Every row belongs to one group in each of 3 separate groupings. Each group adds its own fixed numbers to the row, and there is some noise. The rows also spread widely along 12 directions, which tell nothing about the answers.
Known rows, each followed by its group in each grouping:
[  1   4  -7  -8  -9   7   4   9   5   0 -19 -22  16 -19   4  -3  -2   6
  11  -5   7   3   9 -12  12   3   6 -10   2   5   2  -8  10   1]  K729 pibut W
[  2   2   8  -8   3  -8 -12 -11   4  -4   4  -9   0 -10   2  -5 -16  -9
   2  -4   1  -2   8   1   9  -8  -9  -1  -2  -2  -7   0   3  -5]  K996 rupeg L
[ -1  -4   3  -1   3   0   2 -10  -7   2  -9  -8   8 -11  -5  -3  -8 -18
   6  -1  -5  -2   0  -4   9   3  -7   8   7  -7  -5  -3   9 -12]  K920 Fod B
[ 11   1  -6  13  10 -20  10  10  -8  20  -3  -1  14  -3   4   8  14  11
 -12 -29   0  -1  -4   3 -12  -2  -2  -2   4  -2 -12   7 -13 -16]  K996 Degin B
[ -2  -3 -15  14  -7   5  13   4   6  -2  -7 -11   0 -22  -6  -3 -14 -14
  18  -5  10   7  10   4  10   6 -18  -2  14  -6 -19  10   7  -4]  K920 fir W
[ -8   8   2 -12  -4   1  -7 -19 -13  -2   0 -12   5   6 -11 -13  -4   3
  -2 -13 -10 -15   1   7   9   6 -15   2   8  -6   7  -1   2  -1]  K436 Fod L
[-21  -4  15 -12 -13 -10 -17 -14   9  -9  -3 -14  -6 -16   0 -12 -21  -6
   9  -1   5 -18   7  16  10  -4 -16 -17  -6   5  12   7   9 -16]  K608 rupeg Q
[ -3   7   3 -19   1  -4 -11   6  -2   2 -16 -17  13 -13   6  -2   8   9
   0  -5  -1 -10   7  -3   6  -8  10  -9  -4   7  17  -5  12 -10]  K608 Degin Q
[ 14   1  18 -12   0 -26   4 -15 -18   3   0 -13  10   7   6  -2 -16  -1
   8  -8  -9   0  -2 -13   8   8 -11  -2  -1  -4 -13   1 -12 -17]  K729 pibut B
[  0  -1  18  -5   8 -16 -16  -7   0  -2  14 -13 -12  -2  12 -20 -25 -11
  -9 -16   9   0   0   2  -4  -6   6  -8 -20   3 -11   2  -7 -18]  K436 fir Q
[  3  -2  -2   0  -1  -6  11 -22  -6   3  -1  -8  13   1   9  -5  -1  14
 -10 -34   0 -12  -1   2   4   8  -7  -5   8  -7 -17  -5 -15   8]  K729 Degin L
[  4  -5  17  -2   7  -7 -20   3  11  -2   0   2  -8 -25  -3 -10 -12 -16
  -3   4  12   8   3   0  -5 -15   0   7 -10   8 -14   1   7 -14]  K608 fir Q
[ 13  15   6 -17 -11  -6 -15 -28   1   1  19   0  -6  -2  -6 -11 -13  16
   5 -19   8   3   6   1   8   2 -13   1   6   5 -19  -1 -20   8]  K436 Degin W
[ 10   9  -7 -12   4  -1   6 -20   8  10  -1  -6  13  -8  22  10  16  25
  -8 -44   2 -12  15   4  17 -10   4  -9  13  -5 -10 -14 -14  23]  K729 Degin B
[ -3  -2   6 -15 -14  -1  -3 -12 -17 -10 -13 -23  11   5  -5 -21 -16  -2
   1  -3  -6 -10  -1  -5   2  14  -8   4  -3   4  -1   2   5   3]  K729 Degin W
[ -3  -1   6  -5  -6 -11  -9 -18   5   1   7   1  -3 -13  -8  -7  -6   4
   4 -10   8  -6   2  13  -1  -4 -23  -5   5   5  -9   5 -11  -4]  K608 Degin L
[  1   8   4 -14  19  -4 -14  -9  -1   9   3  -7   6 -10  10   0   8   1
 -14 -16  -3  -8  -1  -3   5 -15  18   0  -2  -1  10 -14   6 -11]  K996 Degin Q
[  2   5  -3  -6   1 -16  -5  -1  -3   3   1  -7  -2  -2  -6  -2   4  -2
   3  -7  -5  -6   6  10  -3 -10 -17   1   6   1  -2  14  -2  -2]  K608 Degin W
[  1  19  -8  -1  10 -16  -1  -7   0  17  15  -1  -3  -6  -6   7  10   4
   9 -16  -7  -4   5  11   9 -12 -13  -4  16 -10   2   1 -11 -13]  K729 Fod Q
[ -6  -1 -13  -6  -2  21   2 -24 -11  -3  -1 -21   7  -5  -6 -22  -8 -11
  -5 -14   1 -10  -9  -2   0   6   1  11  11   1 -11 -14  -3  27]  K436 Degin L
[ -8  -2   2   9 -10   9  -2 -24  17  -3  10   0  -8 -14   1 -12 -17   8
   0 -28  15  -3   2  14  11   3 -18  -4   6  -2 -21  -2 -15   8]  K729 pibut B
[  8   9  11  -5   3 -15 -15  15   4   6  -2  -4   1  -9   0  -4  -2  10
  -6  -6   7   7   3  -3  -4  -5   5  -2 -14   7  -2   5   1 -21]  K729 Degin Q
[ -1   0   7  -5  -1 -10  -3 -10  -6  -2  -5 -11   6   4   1  -6 -10  -3
  -4 -16  -8 -11   2   5   6   1 -10   1  -1  -6  -5   5  -2  -1]  K729 rupeg B
[  8  15  -8  -7  10  -2  -3   6   3   7   3 -13   4  -9  10   0   2   7
  -1 -15   6   6   7  -8   8  -5  17  -7  -4   0  -1  -5   3  -7]  K920 Degin W
[  1  -6   6  -5 -12  -6   1 -13  -7   9  -4 -11  13 -14 -10 -17 -10   5
  -2 -15  11  -4 -11  -5 -12  10  -2   1   1   9 -14 -11 -14  -4]  K996 Fod Q
[  6   9   4 -11  -4  -3 -12 -10   5   0  -2  -2   4 -16  -2   2  -3   7
  10  -7   1   1  12  -1  15  -5 -12   0  10  -3  -6  -3   2  -4]  K996 pibut Q
[ -8  -5 -14  -2  -9  -2  16 -15 -24   2 -17 -23  18   4  -9 -12   2  -4
   1 -13 -14 -23  -5   6  -1  12 -18   5  18  -6  -1   2  -1  12]  K729 Degin Q
[ -8  10 -10  21   8   0   2   8  -1  18   3   2   7  -2  -5  -1   7  19
 -15 -28   7  -2 -10   8  -1  12   4 -10   4  -9   3   4  -3 -35]  K996 Degin Q
[  9  10   2   2  -1   0  -6  -4  12  -2   9  -2  -3  -6   7  -6 -10  18
   0 -21  13  10  11  -1   9   0  -4 -11  -5  -1 -19   3 -11  -5]  K608 pibut L

New rows. What belongs after each?
[  4  -7  12  -9  -1  -7  -5 -15  12  -8  -4  -8   0 -19  14   0 -12  -9
   7 -11   3  -3  14   1  12 -14 -11  -1   1  -1 -17  -4  -1   9]  K729 pibut B
[  5   9  -9  -8  -2  -2   5  -4 -18   2  -6 -23  11   7  -4 -13  -7  -2
  -2  -9 -11  -7  -2  -6   1   7   2   5   2  -4  -5  -1  -4   9]  K729 rupeg Q
[  8   1   6  -6   0   2 -10  -5  -9  -1  -7  -4  11   3  -2 -12   0  12
 -19 -20  -1  -3  -2  -4  -4   7   3   9  -3   2 -10  -3  -3   4]  K436 Degin L
[ -9   7 -14   8   6   7  -6  -1  -8   5   1  -1   4   6 -14 -11  17   9
 -21 -28  -7 -15  -6  19  -5   0  -9   9  13  -6   3   5  -1   7]  K436 Degin L
[  1   7  -4   2   5  -3  -8 -10   8   9   9  -1   0 -14   0  -2  -3   0
  -5 -20   4  -5   1   7   3 -10  -2   0   6  -4  -9  -3  -7  -1]  K996 rupeg Q
[  7  -5   8 -12   1 -24  -3   0  -5   3  -6 -15   6 -10   8  -7  -1  -2
  -5 -13  -2  -6   2   1 -13 -13   0   1  -6   8 -10   2  -8   6]  K729 Degin Q
[ -2  -7   2  11   5  -9   6   1  -2   6  -2  -8   8  -7   2  -8 -11  -4
  -9 -17   5  -2  -8  -1  -7   4   0  -4  -5  -3 -13   2  -8 -13]  K729 rupeg L
[ 13  11  15  -6  19 -17 -23   7  -6  -5   6  -1  -6  10   4  -1  -7  -8
  -9  -3 -15   8   9  -4   8 -13  -4   7 -10  -9  -6  12   9 -21]  K436 pibut L
[ -2  18  -9   4   5   2  -9   2  -5  10  11  -4  -8   0 -16  -5  -2  -5
   7  -1  -2   7  -3   8   6   1 -12   5   9  -5   1   7   0 -18]  K436 Degin B
[ -5  -7  11  -3  -5  -8  -7 -28  -7   8   6   1   8  -5 -11 -15   0   6
 -17 -28   4 -17 -11   9  -9   4 -10   4   6   3  -5  -6 -13  -5]  K996 Fod W
[ -5   8   0  -9   4  17 -17 -15   2   2   8  -9  -1 -13  -9 -19 -11  -5
  -9  -8   8  -3  -7   0   4  -2  12   6  -1   2   2 -16   3   2]  K996 rupeg Q
[  2   5  -1  -1  -5  -7  -8  -3  -1   4   1   5   1 -11 -16  -4   1   4
   2  -8   3   1   0   7  -1   0 -17   8  10   1  -4   7   0  -8]  K920 Degin W
[  4   2   9  -5  -4  -3 -10 -11   1  -8  -8  -4   6  -7   2  -1 -10   2
   5  -8  -4  -3  14  -1  17   0 -15   2   6  -7  -9   4   9  -7]  K996 pibut Q
[  1   7   0  -2  -5   1  -1  -3 -13   2   0 -16   3   4 -13 -19 -17   0
   1  -1   3   6 -10  -8  -2  17  -2   4  -4   2  -5   3  -3 -14]  K729 Degin W
[ -6  -4 -12  11  -5   8  10   7  -2  -8 -15 -15   9  -7  -6  -7 -13 -11
   5  -5  -3  -3   7   1  10  10 -13   2   6 -10 -10  10  14   2]  K920 rupeg L
[  1  -7   2   7   7  -4  -3  -5  -8  -7 -10   2   8   0  -7  -3  -2  -9
 -11 -11  -9  -6   2   5   6   3 -18  15   6 -13 -12  10  12  -5]  K920 Degin L
[  7  -7   7  13   4 -19   4  -5   0  -5  -2   2  -5   0   3   3 -15 -16
   7 -11  -8  -2  15  10   8  -4 -33   2   5 -12 -29  26  -1 -14]  K608 fir B
[  0  -6   3  16   6  15  -8  -7  -3 -12  -4   2  -2   4  -8 -14 -18 -14
 -11 -10  -5   5   0  -2  10  10 -14  16   2 -13 -22   8  12  -7]  K436 pibut L
[  9   7   5   6  -3  14  -9   3  -6  -4 -14   3  10  -3 -16  -9 -15   3
  -4   2   1  12   6 -11  16  18  -5  13   3 -10 -12   5  18 -24]  K996 fir Q
[ -9   0   2   2 -11   4  -8 -12  -7   5  -1   0   8  -1 -20 -17  -4   9
 -13 -21   3 -13 -10  13  -7  12 -14   7   7   2  -1   1  -8  -2]  K996 rupeg B
[  8   4   7  -7  -8   1  -6 -22  -3   3   7  -1   5  -8  -7 -15  -8  15
  -3 -20   8   1  -7  -4   4   9  -4   2   4   3 -16 -12 -18   2]  K729 pibut Q
[  7   2   6 -14  -3 -23  -4   7 -12   4  -9 -13   6  -8  -4  -8   2  -1
   4  -4  -4  -7   5   2 -11  -9 -10   1   0  10  -3   8  -6  -1]  K608 fir Q
[  4 -11   4   7 -15  -7  -7  -6   2  -1  -7  12   5 -18 -22 -10  -4   2
  -4 -14   8  -4  -3  11 -11   3 -27  17  12   5 -24   8 -10   8]  K920 rupeg Q
[ -5  -8   4   2  14 -13   5 -12  -8   4  -1 -15   6 -10   4  -3 -10 -24
   2  -2  -5  -8  -8  -2   3  -3  -5  -1   3  -6  -3  -2   4 -18]  K729 Degin L
[ 14   8   5  -6 -10  -4 -18 -20   0  -2   8  12  -4  -2 -15  -6  -5  12
  -1 -15  -1   3  10  10   6  -1 -27  16  13  -3 -24   9 -12  12]  K436 Degin Q
[ -1   1   4   0   4  -1  -3   1  -9  -2  -7 -16   2  -1   0  -7 -13 -16
   4  -1  -7   2   0  -5   8   2  -6   2   0  -5  -3   3   8 -16]  K436 pibut B
[  1   6  -4   5  -1   9  -9   3  11   4  -6   8   4 -18 -13   1  10   8
  -1 -11   4   3   5   5   9  -4 -10   9  14  -3  -2  -2   6  -2]  K729 pibut W
[  5   1  -1  -1   2   9  -4  -4  -4  -5  -7  -7   8  -4   1 -10  -7   0
  -7 -13   0   3   2  -9  11   6   4   8   1  -7 -13  -6   7   1]  K920 pibut Q
[-10   2  -8   3  -1   5   2 -13  -9  -2  -1 -17  -1   2  -7 -16 -13  -9
   3  -6  -3  -9  -3   7   4   7 -11   1   4  -5  -5   6   3  -4]  K608 Degin Q
[  4   3  -4   2   6   3   4  -3  -3   6  -5  -4   7  -9  -3  -3   0  -3
   0 -11   3   1   3  -5   9   2   0   1   8  -3  -8  -2   3  -9]  K608 fir W
[  1   6  -9  13   4 -10  12  10 -18   5  -8  -9   7   7 -12   3  -3 -13
  10  -1 -17   2   0   1   8  10 -23   6  14 -15  -5  16   8 -24]  K920 pibut B
[ 11  -4  11   0  -4  -8  -3 -16 -10   2   1   3  11   3  -8 -13  -7  12
 -17 -20   2  -1  -9  -3  -6  12  -9  11   0  -1 -23  -1 -16   0]  K729 Degin L
[  3   8 -10  11  -8   3   5   0  -4   9  -3   3   5  -9 -22   2  -2   2
  13  -5   0   5   5   8  10   9 -30   6  24  -7 -12  10  -1 -13]  K996 fir B
[ -1  -9  21 -24 -17 -13  -7 -21   1   4   0 -16   6 -26   8 -15 -15   2
   6 -17  19  -9  -4   0  -7  -3   0 -12  -5  21  -7 -17 -18   5]  K436 fir B
[  4  12   6  -3  -6   8 -18  10  15   4  -1   3   3 -27 -15  -2  -7  12
  10   6  17  18   4  -6  11   1  -4  -2   1   6   1  -6   8 -24]  K996 pibut L
[ -9   0  -3   2   9   2   2   0   3   1  -5 -18   0 -14  11  -8 -10 -12
   0  -9   5  -6   3   1   7  -5   8 -11  -3  -2   0  -1   9 -13]  K608 fir Q
[  5   8  -3  -8  -6   4  -5  -1  -2   3  -6  -9   4 -19 -18  -5  -6  -9
  18  16   3  11   1  -6   6   0 -11  10  11   4  -4  -2   7  -5]  K729 Degin W
[  9  24  -1   1  -5  -8  -8  13   2   7   9  -5  -5   3 -11  -4 -10  16
  10  -3   5  17   6   2   8   8 -10  -5  -5  -1  -4  13  -7 -24]  K729 Degin B
[  9   8  12   1   0   4 -16  -9   3  -3   3   9   1   2  -5  -7 -13  12
 -10 -17   5   7   7   1  15   9  -7   7  -1  -7 -14   3   2 -18]  K996 fir B
[ -1   0  -1   5  -7   1   6  -1  -5  -2  -8 -11   6  -6  -7 -10 -14  -1
   8  -6   5   0   5   0   7  11 -15  -6   5  -2 -10   7   2 -11]  K608 fir L
[  3  16 -13   4   6  12  -4 -11  -3   9  17   5  -6  -6 -19 -11  -2   4
  -2 -16   6   4  -4   7   7   5  -6   9  15  -8 -10  -5  -9  -3]  K920 fir Q
[-14   3 -20  13   4  -2  20 -16  -1   6  11 -17  -4  -5   6  -3  -9  -9
  10 -27   3 -14   5  14  13   4 -12 -18  15 -13  -4   3  -6  -7]  K920 fir W
[  5   2   2 -20  -3  -6   2 -19  -9   0  -1 -19   7  -9   3  -8  -9  -7
   9  -7  -2  -7   1  -5   7  -1  -3   2   6   3  -6  -8  -4   9]  K920 Degin B
[  7  12 -17  -2  -6  10  10  -9  -7  11   4 -13   9 -10 -10 -11   1  10
   6 -16   6   4  -7  -7   3   8   1   2  16   0 -14 -15 -17  12]  K729 pibut Q
[  5  22  -6  -2  -8   7  -9  -6   0   1   9  -7  -8  -1 -11  -8 -20   4
  18   3   6  15   7  -2  17  13 -13  -3   6  -5 -10   7   0 -16]  K436 Degin Q
[ -4  -9  -1   4  -8   1   5  -4   1   5 -15  -4  15 -21 -10  -1   3  -1
   1 -10   4  -6  -4   0   2   3 -11   3  15   1  -4  -5   3  -4]  K729 pibut W
[  4   6  -6   9   7  -5  -9  10   3   7   2   5  -5  -8 -15  -3   8  -3
  -5  -5   2   6   0   8  -9  -8 -11  10   5   1  -9  14   0  -9]  K608 Degin W
[ 12   9  -5  -3   1  -2  -2 -11  -2   2   2  -4   6  -2  -1  -1  -4   6
   0 -15  -1   3   8  -3  10   3  -7   4   7  -6 -14   3  -2  -3]  K996 Degin W
[ -7  -2  -4   5   4  -8   7   0  -8  10 -11  -6  13  -8   3   2   8   4
  -5 -24  -3 -14   1   8   3   2  -8 -10  13  -6   2   1   1 -13]  K436 fir L
[  7   3  10  -6   1 -17  -7  -3   2  -1  -2  -5   4  -6  10   4  -3   6
   3 -16  -3  -1  13  -1  11  -7 -12  -9   2  -4  -8   5  -1  -8]  K436 pibut L
[  6   7   6   1  -5 -24  -8  17   0   4  -4  -3   3   3  -2  -4   1  19
  -7 -17   1   3   8   7  -8   0 -10  -7 -10   5  -4  20  -6 -17]  K729 Degin W
[  6   5  -2 -11 -11   1  -3  -5  -3  -3  -2 -17   7  -7  -2 -15  -9   8
   2 -16   7  -3   9   0   1   3  -5  -1   3   7  -9   0  -5  11]  K996 fir W
[  0 -16  21  -6   2 -20 -11   5   6  -7 -27  -4  15  -9  18   5   4   1
 -16 -17  -5 -15  15   3   1 -11  -3  -3  -9   0   0   9  17 -11]  K729 Degin W
[ 22   5   2   1  -7 -22  -1  11  11   5   2  -2   1 -18   6   0  -4  14
   7 -17  12  14  12  -2 -10 -11  -9  -4  -3  10 -30   6 -23   7]  K729 pibut Q
[  7   3  -3   3  -2   6  -4 -12  -2   4   2   4  10  -5 -12 -10  -3  10
 -13 -21   4  -1  -3  -1   0   7  -6  11   7  -3 -18  -4 -10   7]  K996 rupeg L
[  9   5  -7   7   4   4   0  -2   6   7   2  -3   0 -14  -3  -2  -5  -7
   4 -11   7  11   6  -4   4  -2  -2   5   9  -2 -20  -2  -3  -3]  K436 Fod W
[  0  -4   5  -9   2  -4 -12  -3  -6 -10   0 -17  -6  -6  -1 -23 -13 -18
  -4  -4  -1  -5   3   4  -9 -11  -2   9 -10   6 -10   5   2  10]  K608 fir Q
[ -1   9  -6   2  -2   6  -1 -15   3   4   5  -4  -1  -8 -14  -5  -6  -1
   6 -10   2   0   3   4  14   5 -12   4  14  -8  -8  -2  -2  -6]  K729 Fod W
[-16   3  -5  14   7   2  -2  -8   7  -2  10  -4 -11  -4   3  -6  -9  -6
  -5 -26   0  -8   2  19  13  -2 -12  -7   3 -14  -1   8   3 -13]  K920 pibut B
[-13   1  -5   8  -5   6  -7  18   2  -6  -9 -16   1  -4 -10 -19  -6   1
  -9  -6   5  -1   1  12 -10   4  -4   1 -10   4   4  13  10  -3]  K729 Degin L
[ -9  -8 -21  20  -4   1  19   6  -8  11 -13 -14  11  -5  -1  -6   9  -3
  -6 -28   0 -12  -6  14 -14   5 -11   0  15  -1 -11   9  -6   7]  K436 Degin B
[  2   2   0  -2   3 -10  -6  -5   0  -2  -3  -6   4  -6  -1   0  -4  -7
   0 -10  -7  -8  10   7   7  -9 -17   3   7  -7  -6   8   3   1]  K996 rupeg L
[ -8  -1   7   3   2  22  -8 -19  -1  -5   0  -3   3  -5  -5 -21 -15   3
 -15 -17  11  -3  -8  -1   9  14   6   2  -3  -3  -7 -11   4  -9]  K608 fir L
[-11 -10  -2   4  -9   5   8 -20  -2   0  -9 -13   6  -7   1 -11 -10  -2
  -1 -20   5 -14  -3   8   3  10 -13  -6   5   0 -10   2  -5   1]  K608 Degin B
[ -1  -2   0  -3  -2  -3   0  -3  -4   1  -3  -9   9 -10   0 -11   2   7
  -9 -22   4  -8  -3   3  -3   2  -2  -3   1   2  -5  -6  -6   6]  K920 pibut L
[  7   7  10   7 -12  -8 -15  -5   2   3  11  12  -6  -2 -22 -12 -15  15
   1  -8  12  12  -2   7  -4  12 -26   4   2   3 -20  15 -14 -20]  K436 Degin L
[  3  -8   8   6  -6 -22  -4   0   5  -5 -13   1   7  -4  10   4   0  12
  -8 -30  -5 -12  18  13   3  -6 -24  -5   3  -7 -15  19   0  -4]  K996 pibut Q
[  0  11 -10   4 -11   9  -3  11   6 -12  -7 -11  -6  -2  -5  -6 -15  -1
  14  -5   1   6  24  11  20   5 -22  -1   4  -9 -10  18  14  -1]  K920 fir B
[ 14  20  -1 -17 -14 -15 -10   1  -2 -14   3 -14  -4  22   6  -9 -14  22
   3 -27 -11  -6  29  12  12   1 -21  -3  -9  -6 -13  26 -10  21]  K920 rupeg B
[  5  -3  14  -3   2 -11 -11 -14  -5   4   2   6   9  -6  -6  -7   0   8
 -15 -21   0  -6  -5   2  -3  -1 -11   7   4  -2  -8  -3  -7 -11]  K996 pibut L
[  6  -2   0   0   4  -2 -11  -5   8   1   9  -3  -8 -21   2  -9  -4 -11
  -4 -15   8   3   0   3  -8 -18  -1   9   3   5 -22  -5 -10  15]  K436 pibut Q
[-14 -11  22  -5 -13   4 -14 -41  10  -3  12   5  -2 -22  -9 -19 -19   5
  -4 -18  19 -11 -12   8   7   6 -16  -5   5   6  -8 -18 -12  -6]  K729 pibut L
[ 12   2   7  -7  -6   7   2  -6 -15   9  -8  -3  18  -9 -14 -11  -6   6
  -3  -8   7   7 -11 -17   4  20   4   9   6   3 -11 -14  -5 -11]  K920 fir B
[ 11   5   0  -3  10   5  -6   9   5   5  -4 -10   3 -22   5   1  -3 -14
   7   1   5  15   2 -14   6 -11  10   5  -1   4 -11 -10   7  -5]  K436 pibut B
[  3  -8   0   5   1  14  -3 -12   0  -3 -11   4  12 -12  -5  -6   0  -1
 -13 -19   3  -3  -1  -5   9   6  -2  15  10  -6 -12  -8  10   6]  K920 pibut W
[  5   2   3   9  -7 -20  -4   0  -9  10   2  10   2   2 -13  -7   5  16
 -10 -30   0  -5  -1  16 -11   5 -24   1  10   0 -17  16 -19 -10]  K436 fir Q
[ -2   2   5  -1   1  17 -20  -1   2 -17  -3  -7  -7   0 -13 -22 -15 -12
  -8   3  -3   5   4   0  10  -1  -5  20  -6  -4  -6   6  19   4]  K729 pibut W
[ 13   8   1 -11  10  -6  -4  -9  -4   0   1  -6   1 -10   6  -1  -7  -9
   5  -7  -3   3  11  -8  15  -9   0   5   5  -7 -13  -5   4   0]  K920 fir Q
[-11  -7   4  -1  14  19  -2 -34 -12   4   2  -3  10 -11 -11 -14  -1 -15
 -15 -11  -3 -13 -23  -4   9   3   3  15  16  -8   2 -28   4  -2]  K729 pibut L
[ 18   0   5   4 -15   0 -10  -4  -1  -5  -5  13  10   1 -19 -12  -2  25
 -14 -23   4   5   5   3  -5  10 -23  18   6   1 -29  10 -12  14]  K996 pibut L
[ -7  -1   2   5   4 -13   5  -9  -5  13  -3  -3   6 -13   5   4   0  -2
   2 -22   1 -11   0   8   7  -1 -11 -15  14  -7   0  -2  -3 -25]  K436 fir Q
[ -9   7 -10   9  10   5   3   6 -21   1  -2 -15   4  22  -9 -20  -1  -3
 -20 -21 -14 -11  -7   7  -1  10   2   7  -1 -12   5   8   7  -8]  K729 fir W
[ 12   5  -5   3   3   1  -7   0   8  -1   0  -3   2  -8   0  -3  -6  -2
  -7 -16   3   5   9  -1   4  -6  -1   9   0  -2 -19   5   0   8]  K996 rupeg W
[  9   0   1  -4   1  -4  -3   0  -9   5 -10  -7  11  -6  -3  -3   1  -2
  -5  -9  -1   2  -1  -9  -2   3   1   7   3   3  -9   0   2  -3]  K436 Degin W
[  2   5  -5  -4  -6  15  -9   8   3   6 -12   3  10 -25 -16 -11  11  13
  -9 -15  15   2  -2   1  -3   1   7  10   9   7  -2 -13   3   7]  K920 fir Q
[ -6  -5   6  -6   7 -14   9  -9 -24  12 -14 -14  18  -3  -2  -1   5 -10
  -2  -8 -15 -17  -9  -2   4   3  -6  -1  13  -6  11  -6   4 -20]  K729 fir B
[  1   9  -4  -2  -4   9 -15   4   4  -1  -9   5   2 -11 -17  -8   9   7
  -5 -10  -1  -3  11  13   7  -6 -15  14  14  -4  -2   4   8   9]  K729 fir Q
[ -3  -2   6  -2   3  -2  -8  -1   0   6  -2  -1  10 -10  -1 -11   8  14
 -21 -25   6  -9  -9   2  -6  -2   6  -1  -1   4   2 -11  -6  -3]  K729 pibut L
[ 14   1   5  -8   7 -14   6 -25  -7   7   6  -5   8  -6  13   1  -5   4
   1 -22   0  -5  -1 -12   7  -2  -1  -5   7  -5 -21  -9 -20  -1]  K608 pibut Q
[  7   4   0  -5  -2  -8  -3   0  -6  -3  -4  -9   4  -5  -3  -5  -4   0
   4 -10  -6  -1   6   0   2  -2 -12   6   4  -2  -9   5   1   2]  K920 pibut Q
[ 13   2   6  -3 -15 -14  -2   5 -16   5  -8  -4  13   3 -19 -12  -4  12
  -1  -8  -3   4  -5  -4 -12  13 -20  11   3   7 -14   9 -12  -7]  K996 pibut B
[  8  10   3 -13  -1   0 -12 -18  -5   0  12  -2  -2  -6 -10 -14  -5   5
  -3 -14   3   1  -5  -4   4   0  -3   9   4   1  -7  -8  -9   6]  K920 pibut W
[ 11   8   0 -11  13  -3  -7  -2 -10   5   5  -9   2  -1   1  -9   2  -6
 -12 -15  -7  -2   2  -1  -1 -12   6  12   0   0  -7  -5  -3   7]  K996 fir B
[ -4   9  -3  -2  10  -6   7 -17  -6  10  12 -15   5  -1   6  -6  -7   4
  -2 -18   2  -5  -7  -2   8   5   5 -13   2  -7   2 -10 -10 -19]  K729 Degin L
[ -4   3   3  -6  -3   4 -10  -8  -5  -3  -3 -12   5  -3  -7 -14 -11  -3
  -3  -7   0  -7  -2   0   5   4  -5   2   1   2  -2  -3   3  -1]  K436 rupeg L
